There are 9 hidden switches. A switch that is on adds its own fixed numbers to the row, and there is some noise. The rows also spread widely along 12 directions, which tell nothing about the answers.
Known rows, each followed by its switches (1 for on, 0 for off):
[ 10.4  11.2  -7.4  44.1 -11.4   4.2  33.5 -30.0   7.0  15.5  21.1   0.7
 -16.1 -19.0   2.2 -14.5  45.7 -24.4  -2.1  14.1 -20.8  16.7] : 1 1 1 0 1 1 0 0 1
[ 34.1  26.3   6.4  44.5 -15.2   0.0 -35.7  -4.0   2.3  13.0  39.4   5.1
 -59.5  -3.0  -5.2  -1.3   7.5  15.5   9.2 -23.4  -4.6  18.6] : 1 0 1 0 0 1 0 1 0
[ -8.5 -17.2  -6.6  -1.6 -11.5   6.0  -4.2 -18.1  36.8  33.2  24.9   4.6
 -43.9 -27.5 -19.4 -19.8  22.6 -19.1 -10.4  47.2 -16.6 -13.9] : 0 1 0 0 1 0 0 0 1
[ 12.9  18.0   9.3  36.1 -32.3  12.8   0.4 -19.1  -5.8   4.6  23.7  -8.1
  -4.7  -2.3  -7.0  11.4  39.1  -8.1   0.3 -23.2  -4.8 -22.6] : 1 0 0 1 0 0 1 1 0
[-17.4 -14.8   4.0  12.0   7.7   2.3  39.7 -16.1 -24.4  15.1  -9.0 -17.2
   3.3  16.4  -8.6  14.6  43.7 -19.3  -4.5 -18.7 -14.2 -11.5] : 0 0 0 1 0 0 0 0 0
[ 18.2 -10.9   5.6  -0.1 -19.4  17.9  14.2 -17.9 -11.9  -0.3  32.9 -39.5
 -62.1  -1.8 -15.7   9.4  34.7 -26.1  -3.3   5.4 -16.5 -26.2] : 1 1 0 0 1 1 1 0 0
[ -5.9  19.6  -5.6  -0.9 -41.4  -1.6 -14.2  -4.7   8.4  -3.2  10.4 -12.5
 -40.6 -26.2  11.4  32.6 -26.4  -6.3  21.5  26.5   5.4 -41.4] : 0 0 0 0 1 0 0 0 1
[-10.3 -35.9   4.4   5.6  -6.2  21.5  17.8 -41.4  -9.2 -21.1  11.8 -44.9
 -13.7  -7.6  -3.6 -47.6  31.1 -13.6  20.5 -15.3  10.0  -3.8] : 1 0 0 1 0 1 1 1 1
[-22.6  -5.9   6.7 -14.8 -42.3  -2.0  13.1 -11.1 -33.2 -10.6  17.2  -8.7
  11.8  -7.7 -15.2  18.6  26.6 -62.8  16.8   1.5  26.8 -26.0] : 1 0 0 0 0 1 0 1 1
[-11.3 -18.6 -18.6  20.0 -10.4   2.1  -5.8 -12.1 -12.9  43.9  40.3 -17.1
 -60.1 -19.2 -10.6 -10.8  11.6  -7.8   8.7 -14.0  -7.5  13.4] : 1 1 0 0 1 0 1 1 0
[-22.6  26.6  -4.8  55.2 -18.5  -9.2 -10.9   1.9  20.0 -34.2 -38.0 -22.4
  22.4 -12.9   7.0  17.7 -13.6 -16.8   8.0 -19.4  35.4 -32.0] : 0 1 1 0 0 1 0 1 0
[-20.2  -0.4  -4.0  25.6  -4.1 -14.0 -16.8 -10.5  14.9  25.7  10.5   0.7
 -33.3 -18.5  -9.5  -6.5   7.3  -3.9  24.0  -3.2   9.7   6.0] : 1 1 0 1 1 0 0 1 1
[ 37.8  34.5  20.1   0.9 -32.7  17.0 -31.3 -14.7  11.9 -24.8  25.3 -13.4
 -46.9  -4.3 -12.3  26.8  -4.7  -7.2  12.5  10.0   6.5 -39.3] : 0 1 0 0 0 1 0 1 0
[  9.9  34.2  21.8 -16.0 -30.1  11.2  -1.4 -28.7 -17.8  -6.0  13.5  12.4
  30.7  11.4 -14.0  40.2  19.8 -35.8  18.7 -11.1  14.8 -30.5] : 0 0 0 0 1 0 0 1 0
[  2.6  10.8  -7.4  23.2  20.6 -20.3 -22.6   2.2  16.2 -33.1  -8.7 -18.1
 -22.1   6.7  24.0   5.8 -32.3 -12.3  29.0   4.2  34.8  27.2] : 0 0 0 1 1 1 0 0 0
[ -3.8  43.2 -10.2   0.4 -20.1   1.9   1.0 -59.5  42.2   2.8 -14.3   3.8
   5.2 -33.8  -8.3  -4.4  12.0  -6.1  17.1  23.5  10.2 -37.1] : 1 1 0 1 1 0 1 0 1
[-16.7  -2.6  15.6   7.0 -31.6   6.9  12.6 -17.6   4.4   5.4  16.5  -4.5
 -13.3 -17.7 -15.9   4.9  33.1 -44.4  13.7  28.1  -5.5 -20.6] : 0 1 1 0 1 1 0 1 1
[ 25.1  28.4   5.9  60.1  -4.0  -1.5   2.3  -9.4  -3.8 -24.5  10.5  -3.1
  12.5   9.7  17.5  23.2  15.9 -33.3   9.2 -19.7  18.1  14.8] : 0 0 0 0 0 1 0 1 1
[-34.0  -5.4 -13.3  48.9 -33.9  -5.1  -1.7 -15.2   0.6  16.0  18.7   2.7
  17.6 -31.5  -9.2 -24.0  25.1 -25.0   4.0 -21.6  19.9  13.6] : 1 1 0 0 1 1 1 0 1
[-28.0   5.7   5.1  16.0   3.1 -36.1  28.8 -16.3  17.3  25.4 -19.2  18.5
  -7.7  -5.0 -31.3 -18.2  46.0 -30.4  -1.8  16.3 -15.7   4.2] : 1 1 1 0 1 0 1 0 1
[-21.0 -15.5  -4.3  52.0  14.2  11.4  20.1 -26.4  32.9   4.0 -28.0 -28.6
  17.7  -9.8   7.5 -11.6  45.2 -17.4   1.8   1.3   0.8 -24.6] : 1 1 1 1 1 0 0 0 1
[ 16.7 -21.1   6.1  37.9 -10.1  19.9 -22.2  -4.4 -11.6 -13.0  31.2 -44.6
 -35.6  15.9  10.5   2.7   5.4  -5.2  11.0 -34.4  11.1   8.2] : 0 0 1 1 1 0 0 0 0
[-27.9 -16.7  -2.6  18.6  32.6   9.2 -28.3  -9.2  42.2  36.4  -3.6  11.6
 -22.6 -19.1   0.1 -21.0  16.8  16.6  17.0  15.4  -5.4  -9.6] : 1 0 0 0 0 1 1 0 0
[ 25.1  50.7   8.0  39.7 -42.9  12.9  17.7 -33.5   6.5  -9.8  11.3  -4.0
 -10.5 -20.8  -2.6  21.5  29.7  -7.3   5.8  -2.6 -12.0 -38.2] : 1 1 0 0 1 1 0 1 1
[-15.1 -24.6   2.1  84.7  24.0  24.7  12.8   7.2  -6.8  18.0   5.9 -26.4
   0.4   3.1  32.9  12.4  41.6   8.4   8.7 -33.9 -15.6  -6.3] : 1 0 0 0 0 1 1 0 0
[-18.9  -0.9  -5.8  48.5 -38.6 -12.1 -13.8  20.2  19.0  23.8  17.7   4.5
 -39.2 -27.0 -14.0  27.1  18.3 -29.7 -19.5  13.7  -1.6 -24.2] : 0 0 0 0 1 1 0 1 1
[  2.4  11.8   3.3  32.1   8.2 -12.8  32.3 -15.0  23.0   5.4 -15.6  -0.8
 -30.3  -6.0  -1.5   7.2  41.7 -28.4  -2.5  30.3 -22.1 -16.4] : 1 0 1 0 1 1 0 1 1
[ 10.5  31.1  20.2  68.0 -12.3 -29.5   9.1  10.2   4.4 -32.2  -4.9  -2.5
 -25.7   2.3  12.3 -15.4   4.3  11.2  27.4 -11.4  -9.1  27.0] : 1 1 1 0 1 1 0 0 1

New rows, each followed by its switches (1 for on, 0 for off):
[ 15.6 -17.1  12.5  55.0 -13.0  18.1   7.6   3.7 -19.7  15.3  32.4 -22.9
 -15.2  19.3  -5.3  21.8  59.4 -33.3 -15.0 -36.3 -10.4 -10.3] : 1 0 1 0 1 0 0 1 0
[-16.2 -15.0   6.9  43.6  -7.6  25.6 -12.6 -14.9  15.2   4.9   7.2 -24.9
 -15.9 -20.9  13.9   1.3  25.1  -8.8  22.7  -2.1   3.0 -32.0] : 1 0 1 0 0 1 1 1 1
[-34.1  27.7  23.2   0.3   2.0  -3.8   9.0 -25.6   2.4   7.7 -14.5  22.4
  23.6  -5.6  -7.3  11.0  21.3 -21.5  43.9  14.6  -0.6 -11.7] : 0 1 1 0 0 1 1 1 0
[  1.3  13.3 -15.9  18.2 -18.7   0.2  19.1 -44.3  33.5  25.5  15.8   3.8
 -37.5 -34.3 -17.5 -22.2  31.2 -21.3 -11.7  37.1 -22.8   1.2] : 0 1 1 0 1 1 1 0 1
[ -2.1  48.4 -15.4  56.5   9.5  -7.8 -18.1 -33.8  23.2  10.9   2.3  34.8
  33.5 -24.6  16.6  -8.5 -10.2  -1.8  31.9 -16.1  29.3  40.9] : 0 1 0 0 0 1 0 1 1
[-19.4  32.0   1.5  17.8 -38.5  -6.0 -11.7 -24.8   0.4 -11.1  11.8  14.4
  32.2 -21.3   6.1   9.9  -1.0 -26.5  30.6  -1.0  34.2   1.5] : 0 0 0 1 0 1 1 0 1
[  5.0  27.1 -14.9  51.9 -25.5   6.9  -3.8 -25.7   0.7 -25.1   8.0 -28.8
   2.3 -19.6  18.9  17.8  -8.8 -24.2  16.7 -18.6  35.5  -2.7] : 0 1 0 1 0 1 0 1 1
[-35.5 -12.2   4.0  24.7 -29.1 -34.1   3.7  19.9 -30.5   8.5  28.3   3.6
 -16.6  -0.6   4.5   5.4  -1.6 -42.2  32.8   0.8   9.7  39.2] : 0 0 1 0 1 0 1 0 1
[ -1.1  35.3   2.4  14.0  -1.3  -4.1 -18.5 -21.8  -0.1 -14.8  14.4  17.8
  14.7  -7.6  20.8  -4.5 -21.5  -8.5  49.0   0.0  26.0  28.3] : 0 0 0 0 0 1 1 1 0
[ 15.5  11.3 -21.6  14.7  17.9   1.1  26.1 -37.8   5.8 -17.9 -13.4 -23.4
   5.1  11.3  11.0  -2.3   9.2 -28.0  -8.5  -3.1   9.3   3.9] : 0 0 0 0 0 0 1 0 0
[-16.6  -2.2 -15.9  10.4  30.2  -4.9 -22.3 -20.7  28.7  28.6   0.6  18.3
  -2.3 -13.0  -3.5 -18.8  16.8 -10.1  11.0   7.8  21.0  22.9] : 1 0 0 1 0 1 0 0 0
[  8.0  38.9  -1.7   9.0   6.4  12.4   4.0 -46.2  36.2  21.4   4.0  13.5
 -27.7 -24.6   9.0   4.0   8.6   7.4  27.0  40.9 -17.9  -0.5] : 0 1 1 1 1 1 0 0 0
[-22.8  25.5  13.9   4.4 -27.3 -14.8  11.6   3.0   0.3 -13.8  -9.0  13.1
   8.2  -7.9   1.7  20.9   5.4 -34.9  22.6  30.7   3.4 -20.5] : 0 0 1 0 0 1 0 1 0
[-19.5  -8.1  18.3  34.9  -9.5   1.3 -12.7   2.1   3.3  13.6  12.3  -4.5
 -23.5 -10.0  -8.7   1.6  22.8   3.4  23.1 -13.7  -1.6 -10.1] : 1 1 0 0 1 1 0 0 1
[-22.0  -2.0   0.6  11.3  -2.7  -5.2   7.8 -18.0   3.0 -13.5   2.7 -10.0
   1.3 -13.3  11.7  -9.2  -0.7 -22.8  37.3  18.3  17.9  13.4] : 0 1 0 1 0 1 0 0 1
[  3.5 -21.0  29.5  49.7 -22.0  17.8 -14.0  -3.1  12.4 -13.1  17.1 -16.6
 -16.3  -0.9 -12.2 -29.8  34.5   0.3  -2.3 -20.4  -5.7 -12.8] : 0 0 1 0 0 1 0 1 1
[ -3.8  13.5  14.6  20.9 -47.0  29.4  -9.6 -33.5   3.3  15.0  34.5   2.5
 -12.6 -34.8  -5.6 -21.3  22.0  18.2  28.5  -4.3  -9.6 -18.9] : 1 1 1 0 0 1 0 0 1
[-25.9  -4.9  -1.6  41.6  -6.0  -4.3 -19.9  -5.1  11.5  26.4  20.2   5.9
 -28.1 -27.5   6.8 -17.1   7.0  12.3  32.0  -6.0   5.5  16.4] : 1 0 0 1 1 1 0 1 1
[ -2.1  16.6  17.1  29.3 -23.5  22.4  10.0 -34.9  -6.4 -12.7   5.5 -19.5
 -11.3 -17.4  13.1 -12.6   2.4  24.6  36.1 -14.8  -9.1 -12.4] : 0 1 1 0 0 1 0 0 1
[-19.0 -10.9  26.9  25.0 -35.0   9.1  12.7  -9.0   4.8   8.1  21.7  12.3
  22.1 -12.0 -16.3 -13.6  63.8 -26.7   3.8  10.3  -7.8 -17.1] : 1 0 0 1 1 1 0 0 1
[-35.6 -30.2 -23.3 -11.0  18.5 -15.3 -14.5  -7.3  42.8  25.3 -26.3  -1.6
 -16.7 -11.0 -26.8 -16.4   9.4 -33.3 -22.9  25.4  18.3 -18.1] : 0 0 1 0 0 0 0 0 0
[-10.6  -3.3  -1.7  21.4 -16.4  27.4 -10.9  -4.9   8.6  -0.1  21.9  -8.5
  -6.2 -20.7  31.4  11.5  -2.6 -15.0  28.2  28.6   4.6 -13.7] : 0 0 1 0 0 1 0 0 0
[ 24.0  30.3  29.7  11.1 -16.7 -17.9  16.1  -2.7 -21.3 -28.6  23.6  25.4
  22.4  26.4   5.6  -8.9  14.8 -22.9  24.3   3.1  -4.5  37.2] : 0 0 0 0 1 0 0 0 0
[ 29.6  54.8   0.6   6.1 -46.2  -9.8  44.6 -38.9 -19.1 -13.4  16.1  12.3
   8.0  -4.7  -8.1  -2.6  30.7 -18.9   0.1   3.5 -14.3  -2.6] : 1 0 0 1 0 0 0 1 0
[  4.8  32.2   8.5  28.8  -2.0 -25.4 -18.5 -12.5   2.7 -23.5  -9.9   4.5
  -3.1   8.8   8.8   0.5 -19.8   9.5  31.3 -24.4  25.9  20.8] : 0 0 0 1 0 0 0 0 1
[  9.9  34.4   0.4   9.4 -22.2 -11.3  24.4 -14.3 -16.9  20.1  22.0   9.3
 -15.8  -1.7  -6.2  39.1  32.5 -32.9   9.6  10.9  -9.9  -2.1] : 1 1 0 1 1 0 0 0 0
[-15.2  30.2   2.9  -5.0   1.6   2.2 -13.8 -24.8   5.6  14.4  -1.2  33.1
  38.8  -5.3  -0.1  25.4   9.7 -35.6  29.7  11.1  26.6   2.4] : 0 0 1 0 0 1 0 0 0
[ 24.9  53.4  27.0  36.4 -22.0 -27.6  -2.9   4.5  33.8 -29.0   0.3   4.3
 -53.1  -5.4   3.5  31.3   1.3 -22.5  25.4  49.5  -9.4  -5.6] : 0 1 1 1 1 1 0 1 1
[-27.0 -15.9 -13.6  37.6  12.5  19.0  26.0 -12.1 -18.1  11.0  -4.8 -35.3
  17.5  -0.3  33.1  33.1  11.7 -32.9  24.1 -11.2   7.3  -7.1] : 0 1 1 0 1 0 0 0 0
[ -5.8 -18.1   6.3   7.0 -23.0  32.9  -6.6 -22.8   7.2  -3.7  21.8 -18.2
  -3.3 -17.0 -12.4 -28.4  19.4  -2.4   2.0  -2.7   1.9 -22.2] : 0 1 0 0 0 1 0 0 0
[-42.8 -12.2 -19.6   3.7   5.3   5.9 -20.0 -32.0  34.6  30.5 -12.9 -18.3
 -21.6 -31.7  -4.1  10.0  -2.8 -26.9  21.3  16.8  22.4 -30.2] : 0 1 1 0 1 0 1 1 1
[-12.2 -20.4   3.4  33.3  -4.2  22.1  -1.8 -14.6  -6.4  11.6  22.7  -7.0
  13.6  -2.5  10.8 -23.4  19.7   5.5  11.6 -22.7  -3.8   8.0] : 0 0 0 0 0 0 1 0 0
[ 22.8  35.5  41.1 -16.7  -7.4 -13.0  16.7 -14.4 -26.0 -18.8  16.0  24.5
  -8.4  22.7 -15.7  -0.8  28.5 -11.3  35.3   4.1 -14.1  11.1] : 1 0 0 0 0 1 0 1 0
[-30.2   6.1   8.8  36.3  -8.9   5.2  31.8 -13.5  -2.2  -2.1 -23.4  -3.9
  32.7 -11.4  -2.9 -10.8  37.7  -3.8  10.3 -13.9  -6.8 -31.1] : 1 1 0 0 0 1 0 1 0
[ -7.4   7.7  17.4  28.8 -28.4 -21.3 -40.3  27.8  20.5  20.8  19.9  12.2
 -55.2 -11.5 -18.6  24.7   7.5  -6.9   7.9   9.4   0.9 -28.5] : 1 0 0 0 1 0 0 1 1
[ -9.1  10.9  24.3 -21.8 -15.1  -9.2 -12.0  -2.9  -6.6 -11.2   0.3   4.4
 -13.1  11.0 -19.4  17.2   6.5 -25.3  21.5   8.1  11.8 -15.5] : 0 0 1 0 0 1 0 0 0
[ 32.0  29.1   9.5  11.2 -16.8  13.7   2.5 -33.0  22.4 -33.6  10.5 -16.0
   1.3   2.4   0.2   9.5  31.8 -32.6   3.9  18.4   9.4 -28.2] : 1 0 0 1 1 1 1 0 0
[ -3.8 -18.4  16.9  17.3   7.3  25.5  -8.7 -24.9  13.9  -5.0   8.4 -19.5
   7.8   3.1   1.1   2.0  44.8 -37.8  17.5   3.8  13.2 -25.8] : 1 0 1 0 0 1 1 0 1
[ -6.1  -0.3  31.8  41.4 -10.4   1.4  15.0  19.9 -14.5 -25.6   1.6 -24.4
 -16.7  13.8  33.7  17.0   3.1   6.8  38.8   5.6 -19.2  -9.2] : 0 0 1 1 0 0 0 0 0
[  9.5  -3.4 -22.4  51.7  24.0  11.5 -17.9  -8.2  33.2  11.6   6.7 -17.3
 -23.7  -7.0  17.5  15.1   9.2 -12.8  -7.0   1.8  13.4   7.3] : 0 0 0 1 1 1 0 0 0
[-19.3   0.6 -15.4  52.3   0.4  10.1  -1.8   0.1   3.2  29.4  10.8  -8.8
  -8.6 -13.5  18.7  45.4  14.7 -21.0   3.9  -3.1   0.7 -14.4] : 0 0 0 0 1 1 1 0 0
[-22.4 -16.3 -12.8  54.3 -10.0 -10.0  29.9  -9.2  16.2  -7.1  -3.4 -28.7
   0.6 -10.3   4.4   8.6  41.5 -71.9 -11.8  20.8  10.6   4.3] : 0 1 1 1 1 1 1 0 1
[-23.1  -5.2  12.3  12.3  -4.2   9.1  -5.6 -21.2  46.2   3.4 -20.5  -4.1
   2.9 -22.8  -7.6 -17.1  28.5   2.6  12.2  28.1  -2.6 -49.0] : 1 1 0 1 0 0 0 0 1
[-10.3  -0.2   7.1  56.2 -17.5 -10.4  53.3  -1.6  -3.6  -0.2 -10.8 -22.1
 -18.1  -1.8  12.1  10.3  46.6 -18.6  -1.9   8.5 -37.5 -23.9] : 1 0 1 0 1 0 1 0 1
